The rows are grouped in 4 different ways at once. Each group adds its own fixed numbers to the row, and there is some noise. The rows also spread widely along 14 directions, which tell nothing about the answers.
Known rows, each followed by its group in each grouping:
-1.28 -1.14 -0.35 -3.04 -1.43 1.28 0.33 -0.93 3.19 1.62 -1.33 2.92 3.58 5.04 -5.12 -2.91 -3.16 -2.96 -1.29 0.19 -0.57 0.29 0.40 -0.41 0.55 -6.28 -2.39 -0.97 -0.42
Munu q998 (2) q192
1.77 3.53 0.71 1.18 0.35 1.72 -0.22 4.54 -0.61 0.92 3.30 2.48 0.69 0.46 -0.51 2.13 2.63 -2.71 -0.15 0.10 -2.06 -2.88 1.47 -3.46 -1.39 2.94 3.11 2.74 -1.55
Supo q869 (1) q86
0.20 0.58 -4.39 -1.91 -1.74 0.13 -3.34 1.39 1.06 -0.12 -4.53 1.72 0.18 1.93 -0.82 4.50 0.13 -2.84 -2.47 1.24 -0.47 0.41 0.97 2.46 0.51 1.72 1.56 1.22 0.07
Supo q427 (4) q57
0.43 -1.08 -6.32 -1.00 0.49 -1.56 -2.63 -0.50 -0.80 -0.58 -4.92 -3.73 1.78 -0.71 5.34 1.76 -3.74 -0.02 4.98 1.12 4.42 2.69 -0.81 2.96 3.48 3.04 0.60 3.60 0.38
Dit q976 (0) q59
-1.58 -3.97 -3.61 -0.43 5.28 -4.57 1.00 1.61 3.12 2.00 -3.70 0.60 -2.93 -2.66 0.24 9.00 -1.56 3.25 1.00 3.36 1.62 -1.00 0.24 -1.92 0.01 -2.15 5.59 1.55 -1.62
kepal q358 (1) q755
-2.04 -1.54 -0.53 -1.94 1.12 -0.97 0.66 -4.14 3.36 0.58 -1.29 0.87 1.33 2.65 -2.00 -0.72 -5.24 -2.96 -0.70 -1.48 0.18 3.31 1.68 0.13 1.26 -4.45 -1.57 0.16 0.88
Dit q976 (2) q57
-3.38 -0.16 -4.61 -4.88 -1.04 2.62 -1.58 -1.74 5.63 1.07 -4.00 -2.41 2.66 4.57 -0.09 -3.32 -5.61 -2.60 3.73 -0.89 0.68 3.50 2.32 0.81 3.41 -0.52 -2.55 2.97 -0.99
Munu q358 (3) q755
1.68 -1.79 0.55 0.68 2.60 -1.25 4.46 3.65 0.61 -1.61 1.31 3.07 4.57 3.66 -3.53 -2.33 -0.15 -3.60 2.28 -0.83 0.65 -0.86 -1.47 -2.76 -0.46 -5.72 1.82 2.41 -0.82
kepal q869 (4) q86
2.92 0.96 -1.46 -1.32 0.11 0.90 -1.70 -0.01 -5.02 0.97 4.48 4.92 3.71 -2.29 -3.95 1.43 -0.21 -2.92 0.77 2.24 0.90 -5.03 2.19 -5.89 2.92 -1.09 1.18 -1.84 -0.33
Dit q998 (0) q59
-4.24 4.63 -0.27 -2.04 -2.91 4.26 -1.99 0.45 0.98 2.20 0.34 1.75 -0.73 -4.77 0.08 -2.02 3.84 -1.45 -0.54 3.00 -3.23 2.60 3.94 -1.25 1.20 2.25 1.28 1.94 0.10
kepal q427 (3) q192
-2.22 4.18 -2.33 0.06 2.06 3.10 0.94 2.57 0.58 3.53 0.86 -0.96 1.09 -2.52 2.50 2.32 1.81 -0.28 2.23 3.76 -2.19 -0.82 -0.34 -0.04 0.04 2.76 2.99 1.79 -3.48
Supo q976 (3) q57
-2.35 1.85 -0.96 -0.85 3.62 -0.56 3.34 -0.36 0.70 -1.33 2.81 -1.58 0.56 -3.18 3.90 -2.30 -2.87 -2.37 5.51 -0.82 -2.57 3.01 -1.21 -0.35 0.59 -4.51 2.78 3.58 -0.26
Supo q358 (3) q57
0.41 -1.16 3.61 7.36 4.62 1.28 5.07 3.15 0.57 1.69 2.65 -0.46 3.23 -1.41 0.60 -3.43 6.91 1.97 -0.95 -1.86 -2.39 2.63 -1.01 -4.08 0.46 -0.31 3.20 2.38 0.35
Dit q976 (4) q59
-1.49 0.39 -2.06 -3.18 -1.47 -2.59 -2.29 -3.19 0.22 1.37 -2.38 2.55 0.05 -3.53 1.77 1.94 -2.90 1.71 0.93 5.87 4.18 0.22 -0.40 0.85 0.52 -1.27 -0.21 -1.62 1.26
Munu q976 (2) q59
-1.02 3.19 -0.87 -0.89 0.58 -0.99 1.97 2.22 -5.09 3.32 -3.56 4.88 -0.91 -2.68 0.37 0.37 3.63 -0.48 1.29 2.46 0.09 1.35 -0.30 4.32 -0.74 -3.72 1.17 -0.94 -2.00
Supo q998 (1) q755
-3.18 0.23 -2.31 -1.22 -0.54 3.21 1.30 4.36 -1.00 6.86 -3.93 -1.63 -1.37 -3.88 -0.20 1.57 4.58 4.19 2.05 2.72 -0.23 -0.40 1.20 2.25 0.11 2.08 0.51 -1.17 -1.34
Munu q998 (0) q57
5.08 -2.21 -1.68 0.57 -4.19 -1.94 -3.49 -4.27 -2.29 -3.82 -2.35 1.25 2.44 0.56 1.14 1.32 -0.26 -1.52 -2.59 0.52 4.04 0.94 -2.46 3.03 0.85 2.46 -2.18 -0.75 3.89
kepal q976 (4) q57
5.14 -2.52 -0.34 1.29 -1.55 -1.12 0.66 -0.97 -6.21 1.39 -0.25 -3.11 -0.54 -2.33 -0.27 4.33 1.57 -0.86 2.15 -2.70 3.59 -3.87 -0.81 0.11 -0.07 5.60 -0.69 -2.03 0.20
Supo q427 (3) q192
0.77 2.06 -4.51 -1.45 -0.05 0.15 -3.04 -1.02 2.92 0.65 -2.01 -0.91 1.59 4.44 4.12 4.81 -6.59 -4.16 2.18 2.30 1.19 -0.58 -1.55 3.50 -0.41 1.73 0.37 3.21 -2.97
kepal q869 (2) q57
-1.05 1.53 -0.26 -0.15 0.98 -0.63 2.85 -4.78 6.31 -0.60 0.30 -2.66 3.03 3.62 1.91 0.08 -4.39 -3.34 2.15 3.13 1.44 -0.80 -1.73 -0.99 -1.22 2.40 -0.66 2.24 -1.53
Munu q976 (4) q86
-0.90 1.02 -0.93 -1.73 0.86 3.39 5.03 0.44 0.51 2.80 -0.39 -1.24 0.81 0.06 -5.53 5.05 1.48 -4.58 -2.37 -0.09 -4.44 -5.32 -0.96 1.58 -2.17 0.37 1.80 -1.05 -2.18
Supo q998 (2) q59
1.40 -3.48 -1.92 1.86 2.98 -1.39 -0.75 0.30 3.14 2.90 -2.13 -1.91 0.82 3.78 2.60 4.85 -3.90 2.24 0.29 -0.26 -0.29 -0.58 -2.30 0.55 0.16 -2.10 0.65 0.56 -1.87
Munu q998 (4) q192
3.57 -0.09 2.59 4.20 -0.49 3.80 -1.12 -1.12 -3.16 4.23 2.83 -0.19 0.20 -1.13 -0.04 2.44 4.21 0.00 -4.02 -3.71 -2.91 -1.44 1.44 -1.36 0.56 4.15 -0.94 -1.90 0.02
Dit q998 (3) q59
2.33 -1.61 -0.38 -0.98 -2.14 2.75 -4.11 2.51 1.93 -2.00 2.38 0.96 4.43 6.59 -0.31 -3.52 -4.92 -1.66 0.87 -2.64 -0.21 1.01 -1.00 -1.33 1.42 -3.08 -2.10 2.69 1.06
kepal q976 (2) q57
-3.24 1.57 1.60 2.59 3.64 -1.82 4.61 0.81 3.45 4.36 -2.71 0.58 -0.40 -0.02 1.15 -0.42 2.26 -0.35 2.91 2.37 3.05 1.33 1.49 -3.02 -0.81 0.73 1.61 2.17 -2.94
kepal q358 (0) q59
1.22 -3.65 -0.05 0.96 -0.64 -0.68 2.38 -7.22 -0.84 2.39 -0.61 -4.67 1.98 -2.37 0.53 -1.65 -1.76 1.32 1.22 -1.16 3.06 0.19 -0.90 0.00 2.25 0.75 -3.58 -2.78 2.15
Munu q427 (0) q59
3.64 -1.02 3.18 0.43 -0.72 -2.28 1.36 -2.01 -0.35 -2.98 2.85 3.40 3.42 4.22 -1.45 -3.15 -3.24 -3.33 0.17 -1.57 0.95 -0.33 -2.33 -1.75 -1.08 -4.97 -2.30 -0.54 1.35
Munu q976 (4) q192
-5.59 -0.16 -0.97 -1.24 2.46 3.08 3.97 3.85 5.50 5.91 -0.47 -4.32 -0.07 -1.39 0.82 -0.17 0.26 4.53 5.79 4.57 -0.08 -1.15 0.40 -2.29 -0.53 0.57 1.47 1.71 -2.59
Munu q998 (4) q57
1.99 -3.49 0.93 4.54 4.24 -3.39 4.15 -2.23 1.58 1.80 0.20 -2.77 -0.72 -0.16 -0.92 5.99 0.65 -0.77 -0.31 -3.09 1.12 -0.93 1.18 -3.69 -1.06 3.10 2.29 0.83 -0.25
Dit q869 (3) q755
-1.86 2.86 -2.19 -0.15 2.87 3.52 2.71 -0.43 -0.25 3.20 3.51 -1.12 3.08 -2.86 -0.76 0.74 -0.34 -1.64 1.72 1.76 -3.51 -2.32 0.53 -2.72 2.11 -0.19 1.96 0.20 -2.69
Supo q976 (0) q57
2.44 -3.90 -0.78 1.20 3.00 0.85 3.44 1.81 -4.20 2.37 1.74 1.84 2.57 -2.69 -4.35 0.28 3.13 1.88 -0.62 -1.37 -1.28 -2.73 -1.21 -2.28 2.48 -4.53 1.99 -2.39 -0.36
Supo q358 (1) q755
-0.42 -1.39 -2.82 -0.48 3.81 -2.90 0.43 0.12 -2.80 4.86 -4.67 2.18 -1.67 -2.78 -1.06 6.19 1.14 -0.75 0.78 -1.04 2.79 0.86 3.73 -1.46 2.34 0.61 1.97 -1.72 -1.92
Munu q358 (3) q59
4.54 -5.04 -0.87 1.71 -0.67 -1.00 -3.06 -1.20 -1.02 -1.97 1.34 1.18 2.41 -0.37 -1.68 2.32 -0.71 1.70 -4.52 -1.71 -0.30 -0.83 -1.07 -2.00 2.04 -2.24 0.28 -1.06 3.98
Dit q976 (0) q59
-2.50 0.76 -1.75 -0.96 1.08 1.56 -0.79 4.03 6.09 -0.48 0.97 -2.75 -0.91 0.58 0.54 3.27 -0.84 -0.13 2.80 2.19 -1.07 -1.13 2.69 -5.15 -0.49 4.98 4.51 6.78 -0.28
Dit q998 (1) q755
3.43 -3.94 -3.96 -1.20 -1.68 1.37 -4.19 -2.66 -0.43 3.14 0.19 -2.29 2.07 -0.76 0.03 3.98 -3.17 3.21 -0.19 1.39 2.46 -3.36 0.11 -0.83 3.16 2.72 -1.52 -2.30 1.12
Munu q869 (1) q57
-0.75 -2.26 1.27 -0.65 -0.81 0.07 0.51 -0.94 -0.45 -0.70 2.78 0.37 -0.55 -7.21 -0.64 -1.12 2.20 3.79 -0.70 2.49 -1.21 0.25 0.14 -2.53 0.84 -2.50 1.89 -0.02 4.95
Dit q998 (1) q59
-3.39 3.28 -1.80 -0.88 -0.47 -0.49 0.59 -0.13 4.98 1.46 -3.06 1.30 2.83 1.48 1.19 -2.06 -0.30 -0.99 1.57 6.39 1.76 1.50 -0.55 -0.39 -0.13 0.06 0.60 2.43 -1.81
Munu q976 (0) q192
-2.24 0.69 -0.37 -2.30 -1.72 2.00 -1.10 3.91 1.10 2.80 -1.53 -1.70 -4.82 -2.60 3.10 3.70 -0.02 2.10 1.86 -0.34 -1.64 0.61 1.15 3.41 -2.79 1.75 1.20 2.49 0.35
kepal q869 (2) q86
2.10 -1.18 0.19 0.27 -2.66 -0.47 -0.54 -4.58 -0.18 -3.10 -1.49 -0.96 -0.78 -1.48 1.97 0.81 0.13 -0.62 -5.31 -2.62 -3.29 3.17 -2.74 6.20 -1.05 -1.00 -1.24 -0.01 4.38
Supo q976 (1) q86

New rows. What belongs after each?
-0.14 1.17 -4.88 -2.70 1.08 3.03 -3.40 -4.04 1.75 1.25 0.44 0.06 3.31 0.74 1.70 2.45 -5.67 -3.35 -1.22 0.37 -3.49 0.06 -0.38 1.58 3.54 -1.75 0.30 0.49 -1.53
Munu q358 (2) q59
1.14 -4.29 -3.68 -0.30 1.35 -1.91 -2.09 0.63 3.53 -3.46 -1.71 -2.86 1.30 1.54 3.31 2.05 -4.48 1.53 0.04 -1.12 -0.87 3.49 -2.92 2.04 1.23 -2.56 1.95 3.70 2.97
Munu q976 (1) q57
-0.18 2.40 -2.20 -2.58 -0.81 1.56 1.12 -1.63 -2.26 2.29 -2.45 -0.20 -0.36 -1.96 3.19 0.81 -0.85 -1.42 0.76 0.82 -2.57 1.55 -2.02 8.15 -0.67 -1.91 -0.94 -0.47 -0.96
Munu q869 (1) q86
-0.62 -2.53 -0.59 0.06 -0.60 -0.79 5.01 -0.97 0.69 -1.51 -3.21 -0.91 3.87 -0.52 -1.65 -6.35 2.00 -1.17 2.36 0.62 2.87 2.52 -2.73 1.38 1.30 -3.29 -0.93 1.24 2.03
kepal q358 (0) q59
-2.75 3.30 -2.55 -4.49 -0.07 1.24 -0.43 1.63 -0.39 -1.26 0.87 1.56 2.60 -1.21 0.71 -4.32 -3.28 -3.42 5.00 0.21 -0.85 2.81 2.30 -1.60 2.61 -3.07 0.45 3.36 0.64
Munu q976 (0) q59
0.04 -4.92 -1.84 1.51 -0.27 -2.01 -1.55 2.80 6.78 -0.99 -5.15 -3.52 -0.01 3.98 2.18 1.96 -1.48 1.95 -0.23 -1.76 0.94 4.02 -1.14 1.40 -0.71 -0.48 1.13 4.91 1.92
kepal q869 (3) q192
0.68 -3.50 -1.52 -0.30 0.52 -2.86 0.83 4.64 2.12 -3.19 -3.51 0.02 2.32 3.46 1.60 -1.76 -2.01 0.52 2.77 0.66 2.59 2.81 -4.60 2.89 -1.05 -4.77 1.43 3.91 1.70
Dit q976 (2) q59
1.65 0.39 -2.28 0.00 0.28 -0.18 1.66 2.38 -3.23 -0.72 0.07 -0.14 1.72 -2.86 2.34 0.01 1.88 -1.31 2.30 0.08 -1.15 1.46 -2.85 3.54 -0.05 -1.52 1.98 1.19 0.81
Munu q869 (3) q57
2.36 -5.62 -1.52 0.59 0.04 -0.62 0.94 -2.04 -3.01 1.27 1.34 -0.87 2.87 -7.41 -2.54 1.12 2.83 4.48 1.81 3.45 5.40 -4.14 -0.30 -5.66 3.77 1.90 1.20 -2.77 2.61
kepal q358 (4) q59
-0.14 -0.49 0.44 2.87 0.69 0.49 4.07 1.90 3.04 1.85 -2.11 0.36 4.49 3.78 -2.77 -2.64 3.06 -2.70 0.44 1.34 2.09 0.25 -1.24 -1.27 -0.61 0.02 0.96 2.31 -1.78
kepal q869 (2) q192
3.29 -5.06 -1.14 -0.89 -0.03 -1.38 4.12 -2.69 0.80 -2.75 3.17 -3.56 2.51 -1.89 -1.10 1.48 -3.74 2.29 1.24 1.83 -0.53 -4.94 -6.67 1.31 -1.47 -4.98 0.62 -0.71 2.52
Supo q869 (1) q755
-2.39 -1.06 -4.82 -4.97 0.90 2.06 -1.11 1.50 -1.65 5.50 -5.10 0.36 0.16 0.63 -1.91 1.05 -3.54 -1.32 3.71 -1.75 1.05 1.13 3.13 2.03 3.64 -2.25 -1.01 -0.89 -2.93
Munu q358 (2) q192
-2.26 3.55 -1.85 1.50 2.72 1.23 1.99 1.29 -0.90 7.33 -3.44 2.35 2.29 -1.12 0.34 -0.59 4.63 -0.91 2.45 4.71 3.10 1.06 2.93 -0.58 2.09 3.32 1.56 0.91 -4.77
Dit q869 (1) q86
2.37 -0.90 -6.82 -2.88 1.30 0.98 -1.20 -2.19 -1.56 -3.93 1.41 -3.20 4.12 0.51 0.75 1.37 -6.34 -5.69 5.34 -1.92 0.08 -1.28 -0.31 -0.91 4.52 1.43 1.61 3.90 -0.25
Dit q358 (0) q755
-0.49 -0.13 -3.40 1.60 1.17 3.39 -5.01 -2.34 2.90 3.60 0.56 -0.42 1.64 -1.28 2.13 3.34 -1.30 0.64 -3.16 -0.66 -3.73 2.14 3.93 -2.61 4.63 1.75 1.46 1.95 -0.35
kepal q869 (4) q192
-2.06 2.01 -0.47 -1.95 0.20 3.35 0.96 -3.84 2.04 4.49 0.78 0.71 -0.55 -1.26 -0.62 2.54 -1.47 -1.20 -0.98 1.92 -3.36 -1.68 1.09 0.71 0.03 -0.83 -0.95 -1.74 -2.98
kepal q358 (3) q755
1.95 2.02 3.65 2.04 -3.82 5.35 -2.12 2.93 1.45 3.22 2.64 3.09 1.34 2.66 -0.17 -1.84 4.18 0.97 -5.12 0.61 -4.54 -1.06 -0.95 1.42 -2.59 -0.36 -1.70 -0.58 -0.14
Dit q869 (3) q59
-2.72 3.44 -0.37 -2.43 -1.88 6.92 -1.13 0.28 3.98 0.23 5.47 -1.59 2.39 -1.12 -0.54 -2.43 -0.57 -1.72 -0.34 0.56 -6.46 0.07 1.84 -2.82 1.03 1.58 0.23 2.26 0.69
Munu q976 (3) q57
-0.22 -2.82 0.15 -0.50 0.13 -1.30 2.34 -1.59 0.79 -0.52 0.49 -3.67 0.97 -2.45 1.66 -1.48 -2.41 2.14 5.30 2.12 3.66 -0.26 -1.59 -1.45 0.47 0.58 -0.38 1.34 1.59
Dit q976 (4) q192
0.17 -1.00 -1.54 0.83 5.35 -1.08 3.66 3.52 -1.43 1.17 -2.44 -0.06 1.21 1.30 -0.69 2.08 -0.02 -3.07 1.93 -2.96 -0.89 1.82 0.44 0.40 1.19 -1.98 3.09 2.78 -2.10
Dit q976 (1) q59
3.55 1.16 -5.52 -2.16 -3.03 1.25 -3.25 -0.24 0.59 -1.70 -0.53 0.41 4.02 1.78 -0.52 5.11 -1.13 -3.76 -0.28 4.51 1.79 -4.69 -1.42 0.57 0.38 5.67 1.28 1.04 -0.12
Munu q869 (4) q57
-1.49 -1.58 -3.40 -1.82 1.11 0.31 -2.74 1.02 -0.64 3.04 -2.55 -0.52 2.84 0.09 4.57 -5.01 -4.65 4.44 5.23 0.59 2.47 4.73 -0.70 1.90 4.75 -6.17 -1.82 1.27 -0.25
Supo q976 (1) q59
1.78 3.62 -1.25 3.48 1.78 0.53 -2.01 -4.09 0.05 1.78 1.45 2.77 2.40 0.21 2.75 3.15 -0.02 -4.16 -3.89 -0.47 -3.06 1.40 1.56 -0.47 1.51 1.06 1.38 1.21 -1.75
kepal q869 (0) q86
-1.97 0.51 1.23 -0.78 2.93 2.61 3.61 3.84 -2.19 2.81 1.75 -0.82 -2.06 -3.57 -1.25 1.66 2.00 -0.96 3.20 -3.86 -2.87 0.11 3.82 -2.67 -0.01 0.98 2.10 1.65 -1.17
kepal q976 (4) q86
-0.17 -2.71 0.57 0.22 2.36 -2.08 1.35 -2.13 3.01 -1.39 3.38 -1.15 -0.68 -3.23 0.80 3.65 -2.66 1.55 -0.86 0.20 -2.58 -0.73 -1.56 -2.54 -1.50 -3.54 3.01 0.80 2.69
Munu q998 (2) q86
2.02 -2.69 1.30 1.72 -0.25 -2.38 -1.92 -0.25 1.14 -1.47 0.32 4.43 0.83 1.10 -0.29 -0.75 0.19 0.55 -2.19 -0.40 1.67 2.10 0.29 -2.95 0.66 -3.37 0.25 0.23 2.79
kepal q358 (4) q57
2.69 -0.62 -2.34 0.49 -1.34 3.90 -3.17 4.14 -1.83 -0.77 0.55 0.80 2.62 0.46 0.37 -0.92 1.66 -1.37 -1.69 -3.23 -4.40 2.12 -0.07 1.73 2.37 -1.25 1.50 3.32 1.20
kepal q869 (1) q192
2.71 -2.21 -5.17 0.88 2.45 -3.85 -1.67 -2.99 -3.14 -2.17 -1.27 0.69 3.36 -3.86 3.32 1.81 -1.39 -0.55 3.30 3.35 4.69 0.90 -1.77 -1.16 4.53 0.07 3.23 1.42 0.71
Dit q358 (4) q192
3.08 -0.10 -1.79 -1.11 -2.52 1.60 -0.84 -5.57 -1.85 -3.55 1.90 -4.16 0.64 -3.29 2.61 0.60 -1.50 -3.47 1.74 -0.89 0.97 -0.99 -0.78 1.25 1.43 7.00 -0.66 1.83 2.86
Dit q358 (1) q86
0.16 -3.92 -3.23 2.39 4.01 -4.38 0.77 0.94 3.79 1.70 -2.65 -0.30 2.24 0.77 -0.60 5.09 -0.99 2.87 0.99 5.55 5.19 -1.75 -1.32 -4.02 0.92 0.15 3.58 0.90 -1.08
Dit q976 (0) q57
-0.11 -1.54 -1.13 1.18 -1.52 2.42 -2.29 3.80 3.61 3.47 -4.70 1.38 1.41 4.83 -1.57 -0.03 3.39 1.99 -4.33 0.20 -1.09 2.39 0.31 1.97 0.37 -0.20 -0.54 0.63 -0.01
Munu q998 (1) q57
3.02 -1.77 -2.53 1.65 -0.50 1.36 -2.33 0.08 -0.06 0.50 -0.92 1.03 3.17 2.44 -3.35 1.51 1.22 -2.38 -3.36 -2.82 -0.65 -1.16 1.32 -2.99 3.06 1.61 0.55 0.17 0.26
Supo q358 (0) q192
0.14 2.06 -3.72 -2.18 1.15 -2.59 0.18 -3.19 0.35 0.56 -3.73 2.34 0.44 0.39 -1.78 7.09 -1.67 -5.45 -1.22 3.65 2.16 -1.51 1.27 0.67 0.22 3.51 1.71 -0.51 -1.80
Munu q976 (1) q57
-2.16 -0.74 -6.10 -3.58 2.79 1.64 2.44 -0.22 3.98 0.30 0.11 -4.33 3.09 0.17 -1.32 4.29 -4.30 -2.34 3.90 2.64 -2.21 -3.28 -1.10 -1.23 1.34 -0.03 3.17 2.73 -2.36
Munu q998 (3) q755
-0.55 -4.17 -2.99 0.53 2.31 3.65 1.34 -0.30 1.96 -0.35 2.83 -5.80 4.26 -2.99 -0.68 -1.51 -0.30 1.90 2.31 -1.30 -1.63 0.10 0.49 -4.20 4.30 1.80 1.92 2.84 1.83
Dit q976 (4) q86
0.56 -1.46 -2.07 0.10 3.55 3.48 -0.27 -0.81 0.41 3.13 2.20 -0.35 5.70 3.20 1.31 -2.10 -5.58 -0.59 1.30 -2.37 -3.77 1.37 -1.95 0.83 4.10 -7.89 -1.55 -0.02 -3.10
kepal q976 (3) q59
-2.94 0.80 -2.87 -3.06 -1.06 6.54 0.68 -0.37 4.45 2.39 0.57 -3.73 3.24 1.27 -0.67 -2.59 -3.21 -1.96 0.89 -0.68 -5.22 0.22 0.82 1.55 2.03 -1.76 -1.33 2.65 -0.89
kepal q869 (0) q59
-1.98 -0.76 -2.91 -2.96 1.15 -1.40 1.81 5.99 1.70 1.06 -1.77 0.80 -0.44 -1.56 -1.57 2.60 -0.20 2.04 4.37 4.25 1.65 -2.37 0.01 -1.64 -0.99 -2.01 3.90 2.78 -0.73
Supo q869 (1) q755
-1.28 -1.91 1.13 0.23 1.51 -1.98 -0.52 -2.17 1.94 2.15 3.09 -1.48 -2.88 -5.19 1.29 2.32 -1.91 3.53 2.81 0.18 2.34 -0.48 3.20 -7.09 1.01 1.24 1.24 -0.05 1.86
Supo q358 (3) q57
3.13 -2.39 -1.14 1.32 -2.03 -2.59 -0.15 -1.51 -2.59 1.26 -2.20 2.39 2.46 -4.34 -0.32 1.54 3.86 3.26 -0.77 6.72 6.20 -2.53 -2.66 0.23 0.71 0.84 0.53 -2.22 1.87
kepal q869 (1) q59
1.39 1.02 -4.03 0.13 2.27 1.61 -0.06 2.68 1.37 -0.63 -0.97 -0.94 4.08 4.71 1.52 -0.09 -1.72 -4.05 3.51 -0.84 -0.26 0.37 -0.86 -0.36 1.97 1.87 2.14 4.91 -2.99
Munu q358 (1) q755
